There are 9 hidden switches. A switch that is on adds its own fixed numbers to the row, and there is some noise. The rows also spread widely along 14 directions, which tell nothing about the answers.
Some rows, each with its switches (1 for on, 0 for off) after it:
[ 2.69  0.07 -1.53 -0.91  4.14  1.84 -0.63 -3.44 -2.29 -4.38 -0.32  1.77
  0.14 -0.05 -1.91 -0.85  1.45  1.66  2.31  2.29 -0.65  1.18]
1 1 0 0 0 1 1 0 1
[-2.17 -4.21 -0.65  0.76  3.41  0.89  0.18  1.04 -1.40 -4.82  1.16  2.95
  2.53 -2.09 -2.05  1.10 -1.43 -0.48 -0.21  1.38 -2.12 -0.03]
0 1 1 0 0 1 1 0 1
[ 1.40 -2.83  0.95 -0.27 -0.86 -0.80  2.52 -2.27 -2.61  0.15  1.85  1.32
 -1.34  1.24  0.50  0.58  3.76 -1.91  0.25 -1.37 -1.30 -3.16]
0 0 0 0 0 1 0 0 0
[-1.47 -1.41  0.96 -3.58  1.71  0.03  1.56 -0.67 -2.35  1.78 -0.99 -3.08
  0.40  0.41 -2.02 -0.79 -0.22  0.10  4.33  1.86 -4.55 -1.62]
0 0 0 0 0 0 0 1 0
[-2.17  0.28  0.22  0.94  3.06  0.20 -1.85 -0.17  1.59 -1.78 -0.11  2.63
  1.42 -2.15 -1.92 -2.06 -3.18  0.33 -0.04  1.76 -2.12 -2.17]
0 0 0 0 1 1 1 1 0
[-3.22  0.10 -1.10  1.02  0.18  0.62 -0.19  0.60 -0.04  0.17 -1.46 -0.40
 -1.08 -0.82 -1.23 -0.57 -0.30 -1.39  1.07  2.91 -1.42 -2.30]
0 1 0 1 1 0 1 1 0
[ 1.64  0.43  3.08 -0.78  0.74 -1.42  1.96  0.64  0.66  2.63 -0.71  0.79
  1.73  0.01  0.33  2.68 -3.79  0.07 -1.58  0.69 -0.91 -1.72]
0 1 0 0 1 0 0 0 1
[ 2.99 -0.31  1.37  0.40  0.61  0.49  0.88  0.59  0.57  1.08 -0.49  2.55
 -2.62 -2.44  3.29  0.21 -0.90  0.10 -2.70 -2.43 -2.12 -2.27]
0 0 0 0 0 0 0 0 0
[-0.24 -0.80 -0.37 -1.45 -0.71 -1.45 -3.60 -4.19 -3.28 -2.20  0.45 -0.36
  0.35  1.23 -4.19  1.12  1.06 -0.84  2.05  3.26 -1.10  0.07]
1 1 1 0 0 0 1 0 0
[-1.69 -3.16 -1.78  2.92  0.19 -1.12  1.47  3.64  0.55 -1.10 -0.69  2.45
 -1.06 -3.76  1.66  4.36  0.21  0.25 -1.73 -2.12 -1.68  0.17]
0 1 1 0 0 0 0 0 0
[-1.02  1.55 -1.99 -0.52  3.03  1.35  1.76  1.69  0.55  0.50 -1.26  0.98
  1.22  0.75 -0.19 -0.88 -0.54 -1.61  1.10  1.33 -0.05 -2.07]
1 1 1 0 0 1 1 0 0
[ 1.07 -0.17 -2.78 -1.01 -1.29  0.45  1.87 -0.05 -5.63 -0.89  0.10 -0.87
 -1.52  0.22  0.74  4.16  1.89 -0.87  1.61 -2.45  0.11  1.53]
0 0 0 0 0 1 0 0 0
[ 0.40 -0.77 -0.93  0.98  2.65  1.03  1.31  0.32 -1.12 -2.38 -0.27  1.42
 -1.16  0.83  0.30  2.06  1.01  0.26 -2.46 -3.04 -0.65  0.14]
0 0 0 1 0 0 0 0 1
[-4.81 -2.29 -0.05  3.76 -1.41 -1.67 -0.53  2.29  0.81  1.03 -0.05 -0.03
 -2.27 -2.18  2.37  2.64  0.35 -1.44 -1.65 -4.50 -3.08 -2.71]
0 0 0 0 0 1 1 0 0
[ 0.56 -1.74  1.49 -2.58 -1.69 -3.80 -0.60 -1.66 -2.70  2.18 -0.16 -0.56
  1.48  0.36 -0.57  4.16  0.07 -1.20  0.57 -2.55 -0.85 -1.83]
0 0 0 0 0 1 1 0 0
[ 2.08  0.85  1.06  0.56 -0.36  2.62  0.73 -1.93 -4.73 -0.75  2.21  2.31
 -2.68 -0.49  3.00 -1.69 -0.80 -3.36 -2.82 -1.54  0.96 -2.87]
0 1 0 1 0 0 0 0 1
[-2.05  2.12 -2.91  2.34 -0.78  1.75 -0.94  0.35  0.62 -1.13 -3.90 -0.03
 -0.13 -1.02 -0.93 -1.84 -1.91 -0.99 -1.05  0.46  1.47 -0.08]
0 0 0 0 0 1 1 1 1
[ 0.23  4.38 -1.46 -0.56  0.11  1.08  0.08 -2.79 -0.50  1.73 -1.47  1.04
 -0.93 -1.12 -1.36 -3.44 -0.88  0.85  1.24  0.45 -2.21 -3.48]
0 1 1 1 1 0 1 0 0
[ 0.89  3.32 -3.82  0.81  1.21  1.85  0.38  1.17 -2.20 -1.75  0.82  0.47
 -2.98  2.16 -0.43  3.25  0.99 -1.28  1.40  1.58 -0.83  0.63]
0 1 0 0 0 0 0 0 1
[ 2.85 -1.34 -0.69 -3.59  3.11 -0.02  0.79  1.08  0.18 -0.31 -2.08  0.47
  0.52  1.62 -1.36  2.66  0.41 -0.24  0.35  1.83 -0.78  0.12]
1 0 0 0 0 0 0 0 0
[ 0.37  0.28 -2.07  0.90 -4.28  1.78  0.02  0.51 -1.32 -0.17 -2.59 -0.87
 -3.06 -0.11 -0.12  2.96 -1.20 -1.33 -1.95 -0.10 -2.07 -0.56]
0 0 0 0 1 1 0 0 1
[-0.34 -2.22 -2.55  1.61 -1.40 -0.96 -0.02 -1.96 -2.65 -2.19  0.80  2.86
  0.14 -4.57 -1.31  2.11  1.21  0.83  4.26  1.60 -3.27 -0.52]
0 1 1 0 0 1 1 0 1
[ 0.52  2.03  1.36  4.34  0.68  1.43  1.11 -4.03  1.00 -1.48 -0.31  2.39
 -1.38 -1.74 -0.08 -3.52  0.04  2.85 -1.71 -0.69 -1.49 -1.38]
0 0 0 1 1 0 1 0 1
[ 1.82  2.11 -1.74 -0.47 -2.23 -0.71  0.98 -1.04 -1.59  2.02 -3.96 -1.36
 -1.56 -2.53  1.02  3.90  0.47  2.72  2.43  0.43 -1.43  1.84]
1 1 1 1 0 0 0 0 0
[ 0.51 -2.60  1.05  1.50  0.59  1.06  2.53  0.58 -0.19 -1.63  0.73  3.04
  0.87 -2.53  0.26 -0.01 -0.69 -0.62 -0.10  2.72 -0.61 -1.23]
0 0 0 0 1 1 1 0 0
[ 2.88 -0.26  0.14 -0.17 -4.70  0.44  2.00 -3.52 -5.30 -1.08  0.05 -0.39
 -0.68  1.72 -0.35  1.09  1.95 -1.55 -1.58 -1.17  2.03  0.20]
0 0 0 0 0 1 1 0 0
[ 0.63  2.46 -2.46 -0.92 -2.82 -0.39  1.77 -0.29  0.90  2.42 -3.68 -0.12
  0.32  0.37 -2.90 -0.14 -1.71  0.24  0.82  1.04 -2.34 -2.23]
0 0 0 0 0 0 0 1 1
[-1.44  1.04 -2.13  0.48  2.94  1.47 -2.72 -0.04 -0.86 -1.97 -2.88 -1.17
 -1.05 -0.17  0.17  0.89 -1.11  0.20 -0.14 -1.32  0.45  2.12]
1 0 0 0 0 1 0 0 1

New rows, each followed by its switches (1 for on, 0 for off):
[-2.93  2.40 -1.91  2.02  2.85  2.14 -0.93 -1.18 -0.87 -0.68 -2.25 -1.08
 -1.16 -0.29  0.87 -1.74  0.72 -0.03  1.75 -0.32  0.89  0.73]
0 0 1 1 0 1 0 0 1
[ 1.24  1.21 -2.55 -4.89  1.22  3.21 -0.16 -1.49 -5.48 -0.31 -3.23 -2.38
 -1.42 -2.02 -1.32 -1.32 -1.27  0.66  4.02  2.60 -2.05  0.46]
0 1 0 1 1 0 0 1 0
[ 1.84  0.96 -0.91 -1.16  0.30  0.71  0.22 -2.71 -1.65 -2.13 -0.73 -1.07
 -2.03  1.97 -3.58  1.37  1.24  2.47  1.33  1.11 -6.00 -0.61]
0 1 0 0 0 0 1 1 1
[-1.41 -2.23 -0.98 -0.80 -1.47  0.89 -0.69 -0.86 -6.86 -1.46  1.16 -0.11
 -1.09 -2.22  0.60  0.93 -0.37 -2.85  0.73 -1.16  0.62  0.21]
0 0 0 1 0 0 0 0 0
[ 0.55  0.62 -0.67  1.77 -4.14 -1.28  0.47 -0.24 -0.87  1.50  0.45  2.92
 -1.42 -1.71  1.76  1.36 -1.01 -2.07 -2.39 -2.85 -0.36 -3.19]
0 0 0 0 0 1 0 0 0
[-2.47 -1.00  0.73  2.97  0.42  0.45  3.33  2.53  3.16 -0.53 -1.64  0.21
  1.60  0.21 -1.72  0.79 -2.05  0.87 -1.52  1.82 -2.23 -0.22]
0 0 0 0 0 0 1 0 1
[-1.18 -1.14 -1.91  1.71 -2.18  0.92 -1.52  0.59  0.10  0.00 -1.78  1.43
 -3.00 -1.16  0.59 -1.42 -0.31 -3.46 -3.90 -2.26 -0.89 -4.12]
0 1 0 0 0 0 1 0 1
[ 1.48 -1.12 -0.71 -3.10  0.29  0.67  0.41 -1.51 -2.14  0.01 -3.45 -1.70
  1.33  0.28 -2.20 -0.39  0.98 -0.94  2.60  3.54  0.51  0.38]
1 0 1 0 0 0 1 1 0
[-0.74 -0.41 -1.12 -0.80  1.62  0.19  2.13 -1.76 -4.29 -1.43  0.14 -0.98
  1.53 -0.82 -2.43  1.68  1.45  1.62  5.11  2.43 -0.37  2.08]
0 0 0 1 1 0 1 0 0
[ 0.70 -0.94  4.10  2.42  2.10 -0.20  2.50 -3.87 -1.74 -0.81  3.37  2.59
  0.65 -0.21  1.72 -2.21  2.42 -0.34  0.84  0.71  0.81 -2.24]
0 0 0 1 0 1 1 0 0
[ 2.49 -0.13  2.88 -2.33  4.02  1.29  2.52 -3.38 -1.78  0.69  1.33  1.94
  1.86  1.65  0.01 -3.56 -0.71 -1.49  0.40  0.14 -0.20 -3.99]
1 0 0 0 1 1 0 0 1
[-0.40 -1.65 -0.95  0.29  1.96  3.52  1.88  1.12 -2.91 -3.63  2.00  1.80
 -0.27  0.79 -0.60  1.09 -0.37 -2.52 -0.95  0.31 -2.17 -1.48]
0 0 1 0 1 1 1 0 1
[-2.47  0.07  2.30  1.47  0.46 -2.76 -2.91 -5.10 -3.63  0.57  1.92  1.01
  0.47 -2.94  0.32 -0.04 -1.49  0.19  0.55 -3.81 -1.18 -2.63]
1 1 0 1 1 0 1 0 1
[ 2.55  3.73  0.44 -0.06 -0.23 -0.85  1.82 -5.09 -3.20  0.87 -0.79 -0.01
  1.20 -1.93 -1.20 -0.96 -1.24  4.78  2.51 -3.10 -2.18  0.88]
0 0 0 0 0 0 1 0 1
[ 1.94 -1.40  3.99 -0.33 -2.22  0.62  3.58 -0.24 -1.81  0.06  0.92  1.34
  1.64 -2.10  0.13  0.43 -4.57  0.48 -1.63  2.69 -3.13 -1.30]
1 1 0 0 0 0 1 0 0
[-3.34 -1.46  0.74 -1.28  1.05 -1.27  0.02 -0.77 -0.33  3.89 -5.10 -4.07
 -0.53 -1.72  1.05 -0.95  0.23  0.98  1.74 -1.73 -1.13 -0.96]
1 1 0 1 0 0 0 0 0
[ 4.10  1.55  1.91 -0.98  4.61  1.26  2.98  0.47  0.89  1.09  0.06  2.53
 -0.35  0.69  2.54 -0.70 -0.08  0.28 -1.74 -1.27 -0.35 -1.79]
0 0 1 0 0 0 0 0 0
[ 1.04 -3.40 -1.36 -0.36 -0.82  3.35  2.73  1.07 -0.18 -2.28 -3.47  0.24
 -1.54 -2.12 -0.71  1.26  0.10  1.44 -1.15  0.76 -5.40 -0.40]
1 0 1 1 0 0 1 0 1
[ 1.18 -2.27 -2.39  2.06 -0.77 -0.35  3.45 -0.14  0.53 -1.93 -3.52  3.78
  1.97 -5.16 -1.47 -0.21 -0.58  3.33 -1.32 -1.51 -1.33  0.10]
0 1 1 0 0 0 1 1 1
[ 2.03  2.60  0.47  0.27  1.89 -0.34 -0.75 -1.45 -2.25 -1.45  0.67  1.43
  0.98  0.35  0.07  3.69 -1.09  0.56 -0.74 -1.01  0.92  1.42]
0 0 1 1 0 0 1 0 1
[-0.67  1.80 -3.73  2.30 -2.83  2.15 -1.86 -1.71 -2.44 -3.34  0.29  3.36
 -0.93 -4.14 -1.59 -1.38 -3.38 -0.17  0.31  0.33 -2.87 -0.98]
1 0 0 0 0 1 1 0 1
[ 0.35  0.33  1.02 -1.13  1.90  0.52 -1.25 -3.21 -4.81 -1.99  1.75  0.40
  0.39 -1.07 -0.24  0.75 -1.42  0.09  1.84 -0.84 -3.44 -0.99]
1 1 1 0 0 1 1 1 1
[ 0.24 -0.80  1.85  0.24 -0.19 -0.71 -3.35 -5.33 -3.76 -2.60  1.00 -0.30
 -0.77  0.41 -2.09 -0.77  0.10  0.03 -0.88 -0.46 -0.91 -0.08]
0 1 0 0 0 0 1 0 1
[ 0.09 -1.94 -2.29  0.74  0.33  2.54  1.44 -0.49  0.53 -0.02 -3.15 -0.13
 -4.20 -0.94  1.35 -2.94  4.77 -0.79  0.36 -0.37 -2.57 -3.25]
0 1 1 0 0 1 1 0 0
[-1.97 -1.05 -1.83  3.15 -2.95 -0.97 -0.66 -0.34 -0.35  1.04 -2.17 -1.17
 -3.13 -2.56  0.27  2.89  2.13 -0.59  2.54  1.67 -1.48 -0.56]
0 1 0 0 1 0 1 0 1
[-1.11 -0.11 -3.19  0.81 -2.04  0.03  0.39  0.60 -2.55  0.89 -1.92 -2.15
 -4.01 -1.30  0.73  4.36  2.87 -0.18  2.85  0.16 -2.12  0.63]
0 1 1 0 1 0 0 0 0
[-0.57 -3.22  1.87 -2.08  2.86 -0.37  2.29 -0.77 -0.90  0.42  0.91 -0.12
  0.03  0.18 -1.21  1.22  0.83  0.91  2.57  0.36 -6.53 -2.94]
0 0 0 1 0 0 0 0 1
[ 4.04  3.40 -1.34 -3.49 -0.57  0.49  1.99 -3.14 -2.38  1.16 -2.14  1.43
  1.45 -0.70 -1.63 -0.20 -2.40  2.50  0.29 -2.12 -2.06 -1.01]
1 0 1 0 1 1 0 0 0
[-0.83 -2.58  0.28 -0.64 -1.60 -0.82 -2.20 -1.91 -1.61  1.27 -2.55 -0.58
  0.28 -2.29 -0.60  0.52 -0.93 -2.31  0.99  1.66  0.38 -1.03]
1 0 1 0 1 0 0 0 1
[-0.29 -0.76 -3.12 -1.31 -0.26  2.33 -0.18 -1.93 -4.64 -0.84 -0.20 -0.21
 -1.78 -0.49 -1.40 -1.41  1.98 -2.84  2.47 -0.20 -1.35 -2.26]
0 0 1 0 1 0 1 0 1
[-1.20  0.80 -3.59 -2.18  0.56  1.65 -1.94 -0.06 -3.65 -0.53 -2.68 -0.77
  0.56 -2.11 -1.07 -0.14 -2.09 -1.33  2.15 -0.12 -0.52 -0.01]
0 1 1 0 0 1 1 0 1
[-2.63 -1.72  1.22  2.06  1.45 -0.57  0.32 -1.86  1.86  0.68 -1.36 -0.56
 -0.15 -0.51 -1.04 -3.18  2.20  0.01  2.44  2.83 -0.80 -1.72]
1 0 0 0 0 0 1 0 0
[ 0.64  0.99 -3.19  0.03 -4.27  0.99 -1.71 -3.81 -4.37 -1.43 -1.45  0.73
 -1.48 -1.32 -1.77 -0.84 -0.35 -1.19  0.07 -0.31 -0.42 -0.62]
0 1 1 0 0 1 0 0 1
[-0.84 -2.10 -2.38  0.41 -4.09 -0.17 -1.34 -0.54  0.93 -0.21 -3.03  1.45
 -1.80 -1.65 -2.17 -0.47 -0.57 -1.82 -0.92  1.87 -3.49 -3.94]
0 1 0 0 0 1 0 1 1
[-0.28  0.24  2.07  0.18  0.80 -0.95  1.49 -1.84 -0.33  2.01 -1.40 -1.65
  0.57 -0.71  0.08  0.77 -0.49  1.76  3.91  2.94 -2.19 -0.14]
0 1 0 0 0 1 0 0 1
[ 1.92  1.94 -0.78 -1.70  3.66  3.02  3.93 -0.29 -1.10 -1.09 -0.54 -0.75
 -0.20  4.40 -2.10 -0.93  1.14  0.54 -0.06 -0.37 -2.16 -0.81]
0 0 0 0 0 0 1 0 1
[ 1.10  1.64  0.75 -1.17 -0.19  1.00 -1.33 -1.89 -4.91  1.16  0.38  0.72
 -0.03 -1.94  1.88 -2.16 -3.19 -3.20 -0.66 -1.82  2.01 -2.15]
0 1 0 0 0 0 1 0 1
[-1.75  0.24 -1.82  0.88  0.53  1.18 -2.07 -0.34 -2.28 -2.01  1.82  1.50
 -2.09 -1.17 -0.42  1.65 -1.31 -1.85  0.89  0.13 -3.98 -2.71]
1 1 0 0 1 1 1 0 1
[ 0.36  2.73 -0.62  2.79 -1.72  1.10  0.97 -1.84  1.36 -0.12 -2.21  1.16
 -0.46  0.44 -0.64 -2.47 -0.61 -0.20 -1.80  0.13  0.12 -2.04]
0 0 0 0 0 1 1 1 1
[ 2.04 -1.20  0.03 -1.22  2.09  1.01 -0.69 -2.11  0.01 -0.94 -3.96 -1.85
 -0.97  0.91 -1.36  0.06  2.54  1.09  1.15  3.18 -0.49  1.19]
0 1 1 0 0 0 1 0 1
[ 1.33 -1.80 -1.89  1.84  0.86 -0.53  2.95 -2.72 -3.67 -3.34  2.16  2.01
 -0.70  0.99 -1.97  1.95  5.78  0.34  1.86  0.66  1.28  0.68]
0 1 0 0 1 0 1 0 0
[-0.08 -0.37 -3.63  1.88  0.38 -0.48 -0.35  1.48  0.08 -4.15  2.41  6.72
  0.88 -3.01 -2.96  1.52 -2.63 -0.08 -1.10  1.02 -2.07 -0.81]
0 0 0 0 0 0 0 0 0
[-0.27 -1.37 -0.76 -0.56 -2.10 -1.24 -0.47 -2.92 -0.80  1.20 -3.82 -2.96
 -0.47 -1.30 -1.73  2.04  1.82  1.86  5.05  2.32 -3.19  0.55]
1 0 0 0 0 1 1 0 1
[-0.87 -1.29 -0.89  2.36 -1.13 -0.58  2.44 -1.86 -2.32 -1.71 -0.50  1.78
  3.13 -3.21 -1.71 -0.25 -0.65  0.96  2.82  2.90  1.48  1.25]
0 1 0 0 0 1 1 0 1
[-0.15  1.51  1.00  0.43 -1.47 -2.90  0.28 -0.13 -1.11  2.44  0.97 -0.43
 -0.29  2.37  0.20  4.91 -0.39 -1.79 -1.11 -2.43 -0.97 -2.40]
0 1 0 0 0 0 1 0 1
[-0.11 -0.24 -1.46 -1.38  5.38 -0.46 -2.37 -0.27  0.24 -1.44  0.53  1.00
 -1.24  1.76 -1.95  1.28  2.50 -0.92  1.57  1.63 -1.24 -1.68]
0 1 0 0 1 0 1 0 0
[-1.53  2.79 -3.15  2.02 -0.50 -0.20  1.40 -1.99 -3.52 -1.37  1.84  0.25
 -0.82  0.19 -1.55  3.51  1.96  1.49  4.52 -0.98 -3.19  0.25]
0 0 0 1 0 1 1 0 1
[ 3.69  0.75  2.28 -3.92  2.44  0.04 -1.98 -6.42 -5.23  0.11  0.15 -0.46
 -1.25 -0.06  0.82 -1.02  0.94  1.11  1.08 -3.60 -2.26 -2.23]
0 1 0 1 0 1 1 0 1
[-0.42 -0.23 -1.16  1.52 -3.96  2.11  0.56  0.08 -3.67 -0.86 -2.27 -0.31
 -0.88 -4.00  0.59 -0.47 -3.50 -0.73 -1.50 -0.07  0.04  0.85]
0 1 0 0 0 0 1 0 1
[ 1.79 -0.44  0.79 -1.94  0.64  3.17  2.74  0.53 -2.67  0.88  0.36  1.92
  0.23 -0.13  1.55 -3.54 -2.84 -4.16 -2.83 -2.13 -0.51 -4.82]
1 0 0 0 0 0 1 0 1
[-0.45  1.54  1.97 -1.36 -2.34 -2.68 -0.98 -3.48 -4.13  1.69  1.03 -1.54
  0.36 -0.34 -1.64  1.70 -2.65  1.30  1.18 -1.22 -2.98 -0.43]
0 1 0 0 0 0 0 0 0
[-2.64 -2.42 -1.44  4.25 -1.40  0.13  4.04 -1.27 -0.38 -3.37  0.54  1.85
 -0.47 -1.66 -2.44 -0.99  2.48  2.51  0.61  0.17 -4.36 -1.25]
0 1 0 0 0 1 1 1 0
[ 1.12 -0.15 -2.17  1.18 -1.25 -0.29  3.01  0.10  0.57  0.90 -3.61  2.77
  1.09 -4.13 -0.06  0.32 -1.04  1.89 -0.33 -0.28 -0.37 -0.58]
0 1 1 1 0 0 0 0 1
[ 2.82 -0.88  0.00 -0.49 -0.70  0.99  4.23 -3.24 -1.96 -2.01  1.15  3.54
  2.01  0.51 -3.32 -0.91  0.85  0.40  0.60  3.18 -2.47 -2.57]
1 1 1 1 0 0 1 0 1
[ 2.80 -0.28 -0.57  0.26  1.31 -0.53 -0.35 -4.25 -3.52 -0.97  0.43  2.08
 -2.44 -3.74  1.27 -1.19  2.99  2.26  2.00 -2.67 -1.44 -0.75]
0 1 0 0 0 0 1 0 0
[ 0.78 -2.03 -1.60 -0.77  0.42  1.07  1.57  0.45 -1.44 -1.65  0.16  2.25
  0.04 -4.22 -0.53  1.95 -0.63  1.53  3.74  2.00 -5.91 -0.71]
1 0 1 0 0 1 1 0 0
[ 1.84  0.80  1.85  2.88 -0.52 -1.88  2.32 -1.91  1.18  1.14 -1.78  1.60
  1.27 -2.64  0.81 -0.22 -0.08  2.90 -0.26 -0.27  1.84  1.00]
0 0 0 0 0 0 1 0 0
[ 2.37 -3.46 -3.05 -2.64 -0.10  2.47  1.15  0.79 -3.73 -2.73 -2.50  0.82
 -0.91 -2.29 -0.57  0.71  0.61 -0.89 -0.53 -0.69 -0.63  0.70]
1 0 0 0 0 0 1 0 0
[ 1.56  0.62  0.92  1.27  1.79 -1.66  1.87 -1.07 -1.31 -0.18  2.20  3.09
  0.71 -3.31  0.69  2.22 -0.32  2.83  2.04 -0.68 -3.05 -0.39]
0 1 1 0 0 0 1 0 0
[ 1.01  1.59  0.31 -0.10  1.78  0.68  2.42 -0.12  0.31 -0.20 -1.47  2.40
  2.30 -1.52 -0.81  0.29 -3.87  2.00 -0.96  0.72 -1.90 -0.48]
1 1 1 1 0 0 0 0 1
[-1.92 -0.65  0.71  3.69 -0.52 -1.33  1.04 -0.45 -0.37  0.75  0.22  0.44
 -1.28 -0.68  1.53  1.46  1.71 -0.88 -1.26 -4.12 -1.35 -2.23]
0 0 1 0 0 0 1 1 1
